The groups are shells around one centre, one inside the other: the same stretched ball of 2 dimensions in 9 sizes.
Known rows, each followed by its group:
[+1.98 +0.79 -1.84 -1.01 -0.03 -0.33 -0.15 +0.61 -0.19]  U
[-5.12 -0.64 +2.28 +2.15 +0.99 +0.98 -2.69 +0.45 +0.41]  V
[+4.38 +0.67 -2.52 -2.35 -0.65 -0.89 +1.38 +0.48 -0.36]  Y
[-1.36 -0.35 +0.68 +0.26 +0.23 +0.19 -0.82 +0.40 +0.11]  N
[-4.08 -0.47 +1.73 +1.67 +0.82 +0.79 -2.27 +0.46 +0.32]  G
[-3.72 +0.08 +0.94 +1.72 +0.99 +0.82 -2.65 +0.61 +0.27]  M
[+0.45 +0.66 -1.16 -0.25 +0.27 -0.01 -0.89 +0.63 -0.06]  P
[+0.03 -0.22 +0.04 -0.43 -0.04 -0.09 -0.16 +0.38 +0.00]  N
[+4.18 +0.30 -2.00 -2.41 -0.77 -0.93 +1.66 +0.37 -0.34]  K
[+0.52 +0.62 -1.13 -0.30 +0.23 -0.04 -0.81 +0.61 -0.07]  G
[-0.37 -0.39 +0.40 -0.30 -0.02 -0.03 -0.19 +0.33 +0.04]  P
[-4.75 -0.31 +1.76 +2.09 +1.04 +0.97 -2.84 +0.54 +0.37]  K
[+2.17 +0.04 -1.00 -1.46 -0.43 -0.53 +0.80 +0.38 -0.18]  Y
[+6.03 +0.90 -3.34 -3.15 -0.94 -1.22 +2.09 +0.48 -0.50]  M
[-4.89 -0.68 +2.25 +2.00 +0.90 +0.93 -2.51 +0.43 +0.38]  V
[-3.93 -0.56 +1.80 +1.55 +0.73 +0.73 -2.07 +0.43 +0.31]  U
[+3.43 +0.33 -1.79 -2.00 -0.58 -0.76 +1.20 +0.42 -0.28]  J
[+2.26 +0.72 -1.86 -1.20 -0.13 -0.41 +0.10 +0.57 -0.21]  J

New rows. What belongs after each?
[-4.21 -0.67 +2.02 +1.64 +0.75 +0.78 -2.12 +0.41 +0.34]  K
[+2.90 +0.89 -2.28 -1.47 -0.21 -0.52 +0.28 +0.60 -0.26]  P
[+4.37 +0.45 -2.23 -2.46 -0.75 -0.94 +1.62 +0.40 -0.36]  U
[-4.33 -0.11 +1.38 +1.96 +1.04 +0.91 -2.80 +0.59 +0.33]  V
[+4.37 +0.65 -2.48 -2.37 -0.66 -0.90 +1.40 +0.47 -0.36]  Y
[+4.17 +0.39 -2.10 -2.37 -0.73 -0.91 +1.56 +0.41 -0.34]  U
[-4.43 -0.19 +1.52 +1.98 +1.03 +0.92 -2.78 +0.56 +0.34]  K
[-5.28 -0.53 +2.22 +2.28 +1.07 +1.04 -2.89 +0.49 +0.41]  V
[-1.75 +0.38 -0.08 +0.80 +0.66 +0.43 -1.85 +0.63 +0.11]  K
[+0.92 +0.74 -1.43 -0.47 +0.19 -0.10 -0.71 +0.64 -0.10]  K
[+1.36 +0.82 -1.67 -0.68 +0.12 -0.19 -0.54 +0.65 -0.14]  V
[+3.59 +0.75 -2.34 -1.90 -0.43 -0.70 +0.83 +0.54 -0.30]  J
[+4.08 +0.97 -2.79 -2.06 -0.45 -0.77 +0.87 +0.59 -0.35]  K
[-3.89 -0.04 +1.14 +1.76 +0.97 +0.83 -2.63 +0.58 +0.30]  K
[+5.24 +0.49 -2.58 -2.91 -0.94 -1.13 +2.08 +0.39 -0.41]  M
[+4.31 +0.33 -2.09 -2.47 -0.80 -0.95 +1.71 +0.38 -0.35]  K
[-4.95 -0.74 +2.34 +2.00 +0.90 +0.93 -2.48 +0.41 +0.39]  M
[+4.79 +0.83 -2.84 -2.51 -0.68 -0.96 +1.44 +0.51 -0.40]  U
[-4.16 -0.34 +1.60 +1.77 +0.89 +0.83 -2.45 +0.50 +0.32]  G
[-3.92 -0.67 +1.92 +1.48 +0.68 +0.71 -1.95 +0.39 +0.31]  K
[+2.95 +0.19 -1.44 -1.82 -0.53 -0.67 +1.09 +0.38 -0.24]  Y
[-3.45 -0.18 +1.17 +1.44 +0.79 +0.70 -2.21 +0.52 +0.27]  J
[-4.97 -0.67 +2.27 +2.06 +0.94 +0.95 -2.55 +0.43 +0.39]  V
[-1.49 +0.31 -0.09 +0.63 +0.57 +0.35 -1.63 +0.60 +0.10]  Y
[+0.45 -0.39 +0.10 -0.72 -0.21 -0.22 +0.25 +0.31 -0.03]  M
[+4.10 +0.62 -2.35 -2.23 -0.61 -0.85 +1.28 +0.47 -0.34]  J
[+3.94 +0.85 -2.58 -2.04 -0.47 -0.77 +0.94 +0.56 -0.33]  G
[+2.84 +0.13 -1.33 -1.78 -0.54 -0.66 +1.09 +0.38 -0.22]  G
[+3.16 +0.76 -2.21 -1.66 -0.33 -0.61 +0.58 +0.54 -0.28]  J
[-2.96 -0.64 +1.57 +0.99 +0.47 +0.50 -1.42 +0.36 +0.24]  K
[-3.18 -0.49 +1.45 +1.17 +0.59 +0.58 -1.72 +0.42 +0.26]  Y
[+4.49 +1.06 -3.02 -2.25 -0.50 -0.84 +1.03 +0.59 -0.38]  M
[-2.39 +0.31 +0.23 +1.11 +0.78 +0.56 -2.14 +0.63 +0.17]  V
